Every row belongs to one group in each of 4 separate groupings. Each group adds its own fixed numbers to the row, and there is some noise. The rows also spread widely along 10 directions, which tell nothing about the answers.
Known rows, each followed by its group in each grouping:
[ -2  29   0 -37  -7 -41 -48 -47  36   0  31   0   6  40 -10 -46  31  26
 -55   0  18  12 -11  22  13 -33 -30  28  16 -20 -35 -47  25   7   8 -31]	Z819 Z719 zepan (4)
[ 30 -23 -23 -16 -15  34  -5  13  28   3 -17  14 -10   9  29 -13 -20  -9
  -1  11  -2  -4  12  28  16 -23   0   0   1   2  30  20  11  13  16   2]	Z458 Z719 Magip (1)
[-14  26   5  -6  21   7 -40  19 -22   3 -33  18 -20 -23  34  12 -14 -49
  36  47  49  37 -44 -43  19  23   6  -2  15 -55  30 -18 -21  -1   4 -15]	Z540 Z955 goz (0)
[-13   0  -8  -6  28   3 -28 -18  14 -12 -17  17  -1   7  18   3 -23  -3
 -11  61  32  11 -17   1  13  19  -8  16   4 -20   3 -16   3 -13   7 -12]	Z540 Z955 zepan (4)
[ -5  20  16 -31  -1 -16 -36 -32  25 -12  20  14  24  15  -4 -14  11 -12
 -20  25  19  -8  -7   0  15 -19 -13  26  -4 -20 -11 -20   4   6   4 -10]	Z440 Z283 Magip (2)
[-13   0 -19  -4   9  23 -32 -12  11 -16  -5 -10  -7   5  -5 -24   0 -17
   0   7  38  19  11  31  19   8  20  22  31  -3  28   9  -3  18  45  37]	Z818 Z184 goz (3)
[ 18  21  15 -31 -18   1 -28 -53  13   6  39  31  20  16  -3 -26  40  11
 -12   2 -34  32 -13  13   1 -27 -36  29 -13 -13 -21  25   8  27  13 -28]	Z818 Z943 goz (1)
[  2 -10 -35   6  -8  -2 -41  31  50  -9 -30 -13 -11   0  -3 -18 -36 -63
 -42  21  83 -11   7  25  36   0  23  -2  56 -27  26 -39   9  20  33  32]	Z440 Z283 goz (2)
[ 31 -13  -8 -12  40  47 -48  12 -19  -4  -6  18 -29  13  27 -19  32  38
  35  35  66  31  12  19  30  14  25  26 -24 -10  34  14  32  17  47  16]	Z348 Z184 goz (3)
[ 44 -11 -13 -33 -38  40 -19  12  -6  15   8  34  -7  21  33 -42  18  -7
  28 -42  -6  -6  22  19  29 -51  -9 -12 -31  39  20   5  27  45  37   6]	Z348 Z943 goz (0)
[-17 -10   3 -32  10  -1   3 -38  20 -17  -5  26  12  34  13  -9  -4  11
   6  21 -47   3   2   9  -2 -19 -30   8 -16  17  -5 -11   4 -12  -8 -29]	Z819 Z342 zepan (2)
[  9 -15  -7 -18  -3  11 -14   0  17 -12 -15  21   6  20  22 -15 -18 -16
   1  13   3 -17   3   8  23 -22  -5   7 -19  19  17  -7   4   2  20  -3]	Z458 Z342 zepan (1)
[ -6  30  13 -12  38   3 -39 -25   9  -4  25  15  35   1   2   2  -3 -25
 -14  64  44  34 -22   1  14  24  -4  41   1 -49   3  17   2  10  20  -1]	Z440 Z943 goz (4)
[ 34  19   1  -2 -19  32 -11  13   9  13  12  35  42 -18  28  -2 -24 -65
   7  13  18   8 -23 -10  18 -23   0  12  -2 -25  17  35  -5  36  27  -4]	Z818 Z943 goz (1)
[ -9 -27  -3 -31 -21  37  36 -23  20 -16   5  42  66  32  25  10 -45 -35
  10  -3 -37 -48  20   4  19 -23 -19 -16 -34  45 -18  -5  -2   7  10  10]	Z440 Z283 goz (0)
[-44  28 -27  -9  79  12 -15 -49 -12 -32   4 -13  27  11   8 -10 -44  -7
  23   6   7  32 -13 -24  41  42   4  45 -13  -5 -15   3  -7 -16  47  18]	Z348 Z184 zepan (2)
[ 17  23  39 -39 -21 -16 -15 -32  -4   8  19  40  11  19  22  -6  30  14
  19  30 -30  19 -24 -23   0 -40 -41  16 -10 -30 -12 -11   3  13 -16 -51]	Z819 Z184 Magip (1)
[ -1 -34 -20 -17  11  43  17  -5  24  -1 -23  31  19  38  32   4 -34 -10
  14  15 -37 -23  26  42   7 -18 -10 -13 -25  46  19   9  22   5  17   1]	Z819 Z342 goz (0)
[ -3  -1   9  -9 -13  13 -52  19  25   4 -10   2  -2 -13  11 -10  -1 -55
 -14  61  75 -24  10  47   2 -21  10  21  27 -16  76  13  -3  29  20  29]	Z818 Z342 Magip (4)
[-10 -22  -8  -7   5  28  24  -8  -1 -31  -2  14  47   5  21  21 -53 -16
  19  33  58 -11   2 -30  29   7   7  -5   7  -7 -18 -24 -23   5  23  34]	Z819 Z184 Magip (4)
[-30  -9   1 -25 -15   2  -4 -24  17 -17 -29  28  13  18  12   3 -28 -39
   2  43 -29 -35   1  21  -9 -26 -22  -1  16  30  39 -24  -7 -14 -16  -1]	Z540 Z955 goz (3)
[-10   4  38 -41 -61  -1   7 -35 -10 -15  30  36  48  -1  -3  -1  14 -29
  27  11 -25   4  -2 -17   2 -23 -37  -3  10 -13  -1  -4 -37  21  -6   7]	Z440 Z184 goz (1)
[-18 -37  -3 -17  -7   5   3 -26  31 -16 -18  11 -12  23  -9   0   2  30
 -11  28  -4  12  12  15  -1   3 -12 -10  29  -6 -13 -13  -6  -4  -1  -4]	Z819 Z283 Magip (3)
[ 50 -57  -7  -9 -44  28   5   7  63 -21   8  25  23  28   7   8  -4  29
 -53  43  39 -33  26  40  12 -36 -12 -17  26 -12 -32 -19  28  27   6  17]	Z440 Z184 Magip (1)
[ 38 -11 -13 -22 -14  22 -32  10   7   3  -4  32 -16   8  38 -26  11  -8
   2   5  30  -5  10   6  23 -33   7  10 -24   9  28 -14  20  10  17 -14]	Z458 Z955 zepan (2)
[ -8 -29 -10 -23 -17  29 -17   0  -2  -8 -22  21 -39  18  20 -16  12   9
  21  24  -7  11  22  34   2 -12 -12 -17  11  20  38 -10   7   7   4   9]	Z540 Z184 goz (0)
[ 36  28 -24 -22  11   9 -23 -37  30   2  44   6  14  28  12 -47  13  34
 -23 -62 -21  43 -23  -7  28 -21  -7  32 -26 -22 -53   7  23  24  39 -26]	Z818 Z719 Magip (2)
[-13  43  -1 -25  -6 -23 -16 -27  21   0   2   2  38  23  16 -17 -38 -57
  -2  -5 -39 -30 -26 -14  23 -54 -28  28  11  10   1 -15  10  14  15 -17]	Z348 Z184 Magip (1)
[ 14  43  15 -18 -14  22 -29  -4 -12  36  11  30  32 -14  33 -21  -8 -80
  37 -12 -17  21 -29 -20  22 -17  -6  31 -22 -24  43  53 -12  35  31 -17]	Z818 Z283 goz (1)
[-24  41 -19 -14  43   7 -23 -43   4  -9   8   3  38  24  13 -13 -34 -41
   0   3  -4  -2 -20   5  34  -2  -7  46 -19  14  -2   6   9   4  46   7]	Z818 Z184 goz (1)
[ 12  19 -21  -7  -7 -20 -53   9  37   5   0 -21 -24  16   1 -40  -4  -8
 -37   5  50   7 -11   6  33 -25  -3  18  43 -32  -5 -34  27  29  35  -2]	Z348 Z184 Magip (4)
[  1   1   5 -26 -52  17 -15  -7  38  16  21   8  48   3   8 -15 -14 -67
 -21 -11 -20 -20  12  29  11 -35 -13   0  19  -1  21  24  -3  45  19  19]	Z440 Z283 Magip (0)
[ 11 -35 -27 -16   4  32 -23 -16  40 -16 -12   9 -24  19   4  -8   1  31
 -25  33  21   0  22  66   6  -5  -2   8   9   7  21  20  23   7  20  20]	Z818 Z719 Magip (1)

New rows, each followed by its group in each grouping:
[ 28 -45  -8 -12  30  35 -10 -35  14 -28   6  31 -35  22   5   7  31 111
  -3  44  20  60   0   3  10  33 -10   8 -13 -33 -55  14  13  -5  15 -14]	Z818 Z184 Magip (1)
[ -5 -45 -24 -26 -24  39  -4 -18  -8 -24 -16  20  -3   0  12 -13 -12  -7
  27  -5  19   3  32  16  28   5  -1 -12  -8  38  34   2 -22   0  34  40]	Z458 Z955 zepan (1)
[ 11 -45 -23   7 -28  45  11  38  36  -6 -26   4  -4 -10   8   5 -27 -27
  -3  22  46  16  21  34   2   6  21 -25  64 -29  36   9 -12  25  20  37]	Z819 Z719 goz (3)
[  3  10 -25  -7  19  18 -30 -10   5 -20  -4   7  33  16  20 -22 -38 -42
   8 -30  42 -14  -6  -1  55 -12  15  21 -32  30   0 -16   0  10  66  29]	Z818 Z342 zepan (1)
[ 34  11   6 -20 -52  11  31  26  -9   5   8  37  26   5  50 -16 -39 -38
  42 -33 -15  -5 -29 -88  33 -52  -9 -16 -23  -6 -27 -21 -18  21  11 -32]	Z458 Z184 Magip (4)
[ 11  -2  -9 -25 -28  21 -26   0 -11  14   3  13 -15  -4  11 -36   8 -24
  30 -17  11  32   6   9  20 -13  -1  -3  11   4  40  17 -11  35  41  16]	Z819 Z943 Magip (4)
[  0 -33 -11 -21 -14  28 -23  -8  10 -16  -4   8 -15  22   7 -32  19  19
   5  10   5   2  38  41   6 -15   3  12   7  29  35   7   6   5  26  21]	Z458 Z184 zepan (3)
[ 30 -21 -29   5 -31  51  21   0  51 -10  24  -2  57  -1   8 -13 -39 -20
 -32 -36  15   0   8  16  18 -17  14   0  25 -16 -26  29  -5  39  46  35]	Z818 Z719 Magip (3)
[-39 -35 -23 -18   2  -2  21 -26  40 -34 -40  23  -4  20  15  18 -53 -22
 -17  56 -30 -35  11   8  -6 -10 -24  -6  17  27  12 -29  -9 -37 -28 -15]	Z458 Z955 zepan (2)
[ 15  14 -17 -10  12  -7 -65  -7  43   9   5 -17 -14  30  -9 -53  27   7
 -36  -8  17  17  -1  49  21 -22  -1  31  20  -9  13  -7  38  28  46  -6]	Z348 Z342 goz (3)
[  6 -43 -59  -9  10  14  33 -33  58 -31 -22  10  -6  68   8 -11 -55  52
 -24 -25 -66  -2   9  18  38  -6 -18 -17   1  42 -67 -23  36 -12  31  -8]	Z440 Z184 Magip (1)
[ 21  -3  -7 -17 -27  19 -11   6   1   3 -10  30  12  -3  34  -9 -19 -43
  18   6  12  -5  -3 -13  25 -21  -4   2 -14   5  27   1  -8  10  17  -6]	Z458 Z955 zepan (1)
[ -3  26 -17  -7  33  18 -33  -6  15  24 -10   1   7   7  21 -14 -19 -39
   1  27  -3  31 -13  40  13  11  -2  32  16 -23  53  37  17  15  28  -3]	Z819 Z719 goz (1)
[-37 -18   2 -29  17  37 -10 -30 -17 -13 -10   6  -1  -4   9   4  -1  -1
  46  23  -3  14  16   5  12  29  -7   3 -12   8  30  33 -23   5  18  26]	Z348 Z283 Magip (0)
[ -8 -16  -5  -7  17   3  -1 -35  56 -32  22  10  40  35  -8  18 -15  28
 -61  62  15  -4   2  23   2  10 -20   6  28 -36 -63 -24  16   1  -1  -3]	Z440 Z184 goz (0)
[ -1 -27  -2 -26 -32  20 -14 -10  11 -13   2   5  -4   8   2 -29   4   9
  17 -11   8   2  21  18  17 -18 -13 -10   6  14  20   4 -10  26  29  27]	Z348 Z342 Magip (4)
[  2 -49  14  -1  -7  40  29  -1  12 -35   1  40  26  -7  15  40 -18  20
  -1  88  39   4   8 -12 -15  15 -12 -16  20 -47 -21  -8 -21  -4 -27  11]	Z540 Z184 goz (2)
[  3  -9 -15 -21  15  26  -6 -11   4   8 -21  39  -6  25  44   3 -15  -4
  20  24 -27   3  -4   9  13  -9 -12  -3 -26  23  18   0  21  -6   9 -29]	Z819 Z955 zepan (0)
[-24   1 -16 -15  27  17 -27 -43  13  -7  13   1  -3  14  -8 -17  14  17
  -5 -10   1  55  -6   4  16  38  -5  17   1 -26 -31  23  -8   9  30  -3]	Z818 Z283 goz (0)
[ 11 -16 -13 -20 -19   8 -16   0   1  -6 -19  16 -60  14  15 -33  14  33
  26  -9 -18  42  -2 -14  13 -16 -10 -14  13 -10   2 -26   2   5   6 -17]	Z540 Z184 Magip (2)
[ -2 -26  -5 -21 -27  26   7 -22  19  -9   5  20  24  17  10 -14 -21   5
  -4  -2   0  -8  11   4  16 -11 -15  -6  -5   7 -16  -1 -10  12  15  16]	Z540 Z283 Magip (4)
[  9 -13   6 -28  -2  12 -25 -20  -1 -16   8  19 -14  25  11 -30  35  41
  12  10   4  20  10   4   8 -10  -2  19 -12   3  -1  -4   4  -2  14 -10]	Z458 Z184 zepan (3)
[ 38 -55  13 -22 -50  20 -22  -2  43 -22  26  24   4  22  -3  -8  40  54
 -45  65  73 -24  39  50   0 -28 -11  -8  19 -19  -8 -22  23  29   0  24]	Z440 Z184 Magip (4)
[  1  15  32 -33 -90   4  19 -24 -15  -4  31  25  66 -40   7   4 -13 -68
  38 -36 -24   7 -24 -65  13 -33 -37 -17  26 -38 -12   2 -65  38   6   5]	Z348 Z955 Magip (1)
[-28  -6   3 -10   7  -2   6 -54  44 -38  30   0  46  16 -15  15 -25  12
 -45  51  23  -9  -4   2  -1   4 -23  21  31 -29 -55 -13 -13   1   4  12]	Z818 Z184 Magip (4)
[ 11  15  -9 -26 -18   0 -24  -6   4  -5  -7   9  11  22  25 -27 -18 -37
  12  -9   6 -31   0  -2  33 -48  -5  18 -13  28  26 -19   5  15  27   7]	Z458 Z184 Magip (1)
[  4 -10  -3 -31 -19   4 -27 -14  -4   1 -11  31 -17  16  25 -15  16   1
  17   5   7   6   4   5  16 -19 -13 -12  -8  13  17 -31   9   3  10 -15]	Z819 Z955 zepan (0)
[  2   4   3 -11   2   4 -33 -15  26  -3  10   3  16   8  -1 -20   9  -3
 -20  16  27  14  -7   5  15   0  -4  27  18 -33  -9   5   5  12  21  -5]	Z348 Z283 zepan (3)
[ 59 -40 -14 -22 -43  52 -16  34  -7   5   8  31 -18  15  34 -40  23  34
  26 -19  54   5  32   8  37 -32   8 -18 -21  12  11  -9  25  44  43  23]	Z348 Z184 goz (4)
[ 19 -29   4 -28  -1  27  -6 -25  14 -32   7  30  22  47  19 -15   8  46
  -3  18  13 -33  21  20  14 -39  -6   7 -32  36 -21 -34  23  -1  12  13]	Z540 Z184 Magip (3)
[ -8  -1   1 -39 -25   9 -56   1 -21  -6 -39  22 -44  -1  12 -30  17 -53
  54  21  18  -7  19  37  22 -27   0   1  -2  46 109  -1  -4  16  23  30]	Z440 Z943 Magip (1)
[  0 -12  10 -21   1  20   0 -24   3 -11   6  20   9  22  11  -5  14  26
  15  21 -14  20   7   6   2  -6  -7   9   5  -5  -1  11   1   6  15  -3]	Z819 Z184 Magip (3)
[-18   1 -11  -8 -11  -7 -37  27  25   7 -55  -8 -26   5  13 -12 -27 -72
   2  32  38 -22   0  21  15 -24  16   0  49   0  73 -20   2   9  15   9]	Z819 Z283 Magip (3)
[ 33 -16  -6  -4   0  37  -1  19  22   3   4  35  25  19  39   2 -26  -8
   0  43  25  -2   3   8  20  -9   5   6 -15 -13   4  10  26  20  19   1]	Z440 Z184 goz (4)
[-19   8   4 -32   1 -20 -36 -48  19 -32  27 -12   4  19 -22 -32  25  19
 -35  13  37  -2  13  11  12 -18 -12  29  18  -7 -16 -39  -5   6  13  17]	Z458 Z184 Magip (2)
[-10 -27 -10 -30 -40  20 -55 -28  -9 -19  25 -17 -38  -8 -33 -62  63  27
   9 -27  39  62  52  53  19  20   5   8  40  -5  43  13 -18  35  54  70]	Z440 Z184 zepan (2)
[ 33 -21 -12 -27  12  36 -19 -22  19 -18  20  23  34  29  24 -17   3  29
 -21  14  40 -17  21  34  24 -15  -1  27 -44  15  -8   5  23   7  29  14]	Z458 Z719 zepan (1)
[ 10 -20 -12 -23  28  25 -28 -14 -15 -20 -12  24 -44  22  19 -20  23  45
  23  20  14  41   4  -4  18  18   3   2 -30   8  -5  -1   6 -10  14 -18]	Z458 Z943 zepan (0)
[-12 -17  -9  -6 -50  12 -19  22  21  -3 -17   7  -1 -17   2  -9 -24 -71
  -9  22  66 -16  11  10  15 -13   6 -12  46 -15  40  -7 -26  31  17  31]	Z818 Z283 goz (4)
[ 14  35  -4  17 -38 -14 -24   7  74  20  34 -23  30  -9  -4 -13 -16 -53
 -78   5   4  29 -41  -1  -3 -26 -12  14  87 -93 -40  13  -1  54  13 -25]	Z818 Z184 Magip (0)
[ 38 -15 -16  -7  39  38 -26   7 -13  -3  -9  28 -20  13  40  -7   3  40
  34  28  33  39  -7 -13  36  21   5  17 -31 -16  -1  16  23   5  37  -9]	Z348 Z184 zepan (1)
[-10  26 -17  -8  65   0 -46 -50  27   4   3  10  24  30  10   0 -13  -3
 -30  53  19  14 -17  39  22  16 -12  50  -8 -12   1   3  34  -7  30 -13]	Z819 Z955 goz (1)
[ 40   4   0 -25 -32 -23 -32  15  35  11  -8  38 -13  39  24 -28   7 -13
 -33  31  38 -28  -7  10  13 -71 -19  -5   6   2  -1 -59  43  20  -4 -45]	Z819 Z943 goz (4)
[ 10   4 -11  -9 -11  -5 -42  -3  36   7   8   6 -13  24   3 -35  13   3
 -29  -3  25  13  -8  23  18 -23  -8  12   9 -15  -5 -13  18  26  27 -15]	Z818 Z342 goz (4)
[ -7  16   1 -20 -34 -14 -12  -9   4  11  -3  14 -21  -6  17 -20 -10 -29
  18  -5 -27  37 -30 -40  12 -12 -22   1  18 -30   3   1 -25   9   5 -36]	Z458 Z955 Magip (4)
[ 16  20  26 -26 -31  26 -31 -29 -14   6  41  24  68 -11  11 -24  15 -36
   7 -16  35   9  -5 -11  25 -16 -12  21 -23 -26  -3  13 -21  38  34  24]	Z540 Z283 goz (1)
[ -4 -15 -21 -12  11  25 -20 -12   7  -3 -17   2  -7  13  14 -21 -13  -5
  26  -8 -24  24   9  27  25   7  -9  12  -5  19  34  33   3  14  41  16]	Z348 Z342 zepan (1)
[ -1 -31 -14 -21 -36   2  -1  -2  40   0 -15  22   3  34  10  -6 -12 -14
 -28   9  12 -34  21  27  11 -37 -18 -25  17  16  -9 -43  15  15  -3  -6]	Z819 Z283 goz (0)
[ 17  39  22  -5  -9  19 -42   8 -26   4  29  -5  41 -42  15  -6  -2 -56
  29  12  82  34 -30 -47  37   5  12  26  20 -75  19  19 -29  44  50  31]	Z348 Z184 Magip (1)
[-18  11  -1 -12   8  -4   1 -26   9 -19   7  12  26  12   8   1 -23 -17
  -2  28  10  15 -12 -24  13   2 -14  13  21 -27 -18 -25 -12  -2   5  -9]	Z819 Z184 zepan (2)
[  8 -52 -25 -12 -19  26  -8  -8  25  -6 -11  18 -46  13   6 -24  11  48
  -5   5  16  40  21  17  14  17  -5  -8   8  -6 -10  15   0   8  22   0]	Z818 Z283 zepan (4)
[-10 -10 -11 -22 -11  23  11 -32   5 -10  12  18  24   6   7   3 -13   4
   7  -7 -21  19  -6 -14  17   6 -22 -10   4 -11 -35  -2 -11  11  15  -4]	Z348 Z955 goz (0)
[ 20 -13  -5 -21 -46   1 -50  28   3   2 -19   2 -73   2   9 -35  37   7
  22  -2  25  41   4   4  19 -12   3 -26  41 -27  33 -23   4  29  20   0]	Z440 Z184 Magip (0)
[-20 -27  -7 -24 -28   8   4 -21   2 -25 -31  15 -10  -7   4  12 -24 -11
  24  21   5  -4   3  -7  15  -3 -22 -22  27   1  14 -20 -28   0   1  17]	Z348 Z955 Magip (1)
[  8  13   9 -30 -26  -9 -22 -14 -14 -19  -2  20  15   9  10 -17   9 -13
  21 -15  56  -2 -17 -43  35 -29   2  -7   0  -4 -19 -68 -15   7  24   2]	Z819 Z955 Magip (3)
[ -3 -27   9 -27 -30  16 -20 -27   2 -21  22  10   6  -6 -13 -20  27  17
  -8   4  51  26  22  -9  10  12  -4   6  10 -28 -15  -6 -34  11  10  20]	Z458 Z283 zepan (2)
[-10   8 -10  -3  18   6 -16 -36  13 -10  -4   9  -9   5  -5  -8 -12   1
  -1  22 -24  63 -22   0   7  29 -20  11  27 -35 -13  18 -11   2  12 -10]	Z540 Z943 goz (1)
[-41  -2   8 -30  -3 -31 -32 -73  27 -26  -3   3   6  30 -24 -17   8  14
 -36  28 -17   2  -2  24   1   1 -40  21  19   1 -19 -28 -11 -13  -9  -6]	Z540 Z283 zepan (1)
[ 13  -2  -1 -18  12  28 -59  -3  -5  -9  20   3   6   6  15 -27  30   5
  -7  29  72   6  21  29  20   1  13  29 -10  -8  27   6  12  22  41  25]	Z458 Z184 zepan (0)
[-16  19 -48  -6  -6  -6   6  -4  33  20 -36  -7 -24  20  17 -26 -56 -45
   5 -38 -81  41 -23   9  20  -6 -18  -7  41  -2  17   7   5   8  25 -32]	Z819 Z719 goz (1)
[ 37 -21  14 -20 -64  -7 -19  18  22  -6 -13  30 -25   8  14 -10  16  11
 -12  31  30  -6 -10 -10   5 -56 -23 -25  31 -31  -6 -50   3  20 -15 -18]	Z540 Z184 Magip (1)
[ 19  -1  -9 -32 -42  12 -28   5 -14  21   1  19 -33  21  23 -47  31   2
  37 -46 -10  29  14   4  25 -37 -10 -14   2  18  18 -22  12  34  32 -10]	Z819 Z184 goz (0)
[-15 -14 -24 -19 -22  16 -27 -25  15 -13  -7   0 -10  16  -9 -32  -3 -14
  -4  -9   6  -5  28  51  20 -18  -9   8  22  32  34   0   4  19  37  39]	Z818 Z184 goz (1)
[ -3   8  18 -33 -39 -15 -27  -3   4  -1 -15  18   2   8  11 -20   6 -42
  23   0   4 -10  -9   2  15 -45 -18  -4   7   9  37 -29 -15  20  11  -4]	Z819 Z342 Magip (1)
[-17 -16   2 -36  -4  10 -42 -49 -10 -37  20   5   4  19 -26 -25  36  27
   6  18  49  16  33  41  28  13  -9  17   8  11  12 -17  -5  11  36  55]	Z440 Z184 goz (1)
[-16  -6   6 -17 -21  13 -30  12  -3 -14 -14  12 -11  -7  15  -2  -2 -42
  23  40  33   8   7   7  15   1   1  -5  30 -15  47  -8 -12  13  10  18]	Z440 Z184 zepan (0)
[ 13  13 -19 -15  28   4 -30 -20   9  -4  -3   6  -6  27  21 -24  -9  13
   2   9  -6  19 -13   6  35  -5 -10  32 -13   2  -6  -1  30   4  37 -13]	Z348 Z184 zepan (1)
[  8  43  14 -40  48   7 -45 -62 -34  12  32  23  11  30  23 -33  36  38
  38  -4 -22  54 -21  -8  27  -1 -17  53 -58  -4  -3  25  21   9  41 -22]	Z819 Z184 Magip (1)
[ -1 -13 -16  -6  -4  14  16 -27  42 -15  27   5  44  29   0  -5 -32  14
 -37  12  -5  -3   4   3  15  -7 -26   9  23 -15 -53  -3  13  18  18   1]	Z348 Z184 goz (4)
[ 37 -31   6 -24 -47  28  -9  20   1   2 -18  49  -1  11  35  -9  -1 -11
  18  13  30 -16   6  -3  20 -34 -10 -20 -20   6  13 -24   3  18   1  -2]	Z540 Z283 goz (1)
[  2 -10 -16 -10 -44  13  -3  -5  35   1  -6  11  28  21  12 -23 -35 -49
 -22  -2 -21 -32  13  38  13 -49 -19  -2  25  25  25 -12   9  28  18  21]	Z540 Z184 goz (1)
[ 21 -32  -9 -24  -7  28 -46  -9  -4   6 -13  20 -49  12  13 -38  42  32
  19   9  18  36  24  35  17   8   0  13 -21  11  43  29   6   8  26   5]	Z458 Z283 zepan (1)
[ -5   4 -39 -18  -2  29 -16  15  -5   3 -23  -8 -30 -10  24 -41 -29 -41
  43 -40 -16  33   8   7  30   4  12   3  13   8  56  25  -6  17  41  19]	Z348 Z719 zepan (2)
[  3 -38 -18 -43 -39  28 -44 -28  11  -7   1 -10 -42  13 -12 -53  42  26
  -2 -22  -1  11  57  85   8 -18  -9   7  16  36  63  27   3  26  33  50]	Z458 Z719 Magip (1)
[  8  10  19 -17  -2  30   3 -36   3  -8  24  45  65  -3  23  12 -16 -40
   8  39 -18  -7 -14   2   3 -17 -21  29 -26  -1   6  45 -13   9   6  -5]	Z818 Z943 zepan (1)
[ -5 -15 -16 -15 -20  20  -9  -5  14   6  -9  19 -14  10  11 -22  -8 -11
  10  -5   5  18   4   3  20   0  -3   0   1   0   8  12  -4  17  23  -3]	Z818 Z283 goz (4)
[-33  -2 -27 -24 -13  26 -16 -24 -21  -3 -13  -8 -34  -5   3 -37  -4 -22
  55 -71 -19  55   5 -18  36  22   7 -12   4  13  15  23 -38  19  51  27]	Z818 Z283 Magip (0)
[  3  -5  -4 -22  43   7 -29 -35  -4 -23  11  13 -28  23   9 -26  31  66
  13   1   4  63  -9 -22  21  25  -5  25 -36 -21 -35  -3  -3 -13  19 -26]	Z458 Z342 zepan (2)
[  9  16  23 -15 -35   2 -24  12  16   1   7  11  30  -6  20  -9  -4 -58
  -4  35  18 -24  -8  -7   1 -44   0  20  23 -20  37   1  -9  22   3   2]	Z458 Z184 Magip (3)
[ 16 -55 -34   2 -21  22 -23  41  38 -16 -42  12 -75  12  10  -1   2  22
 -23  51  68   7  20  35   9  -5  11 -32  52 -13  16 -36  19  12   5   9]	Z818 Z184 goz (0)
[  8 -22  14 -38 -65   0   4 -45   1 -22  36  35 -17  12 -18 -32  51  53
   2 -25 -14  56   2 -19   0 -15 -39 -19  13 -17 -61 -12 -24  23   2 -20]	Z818 Z943 goz (4)
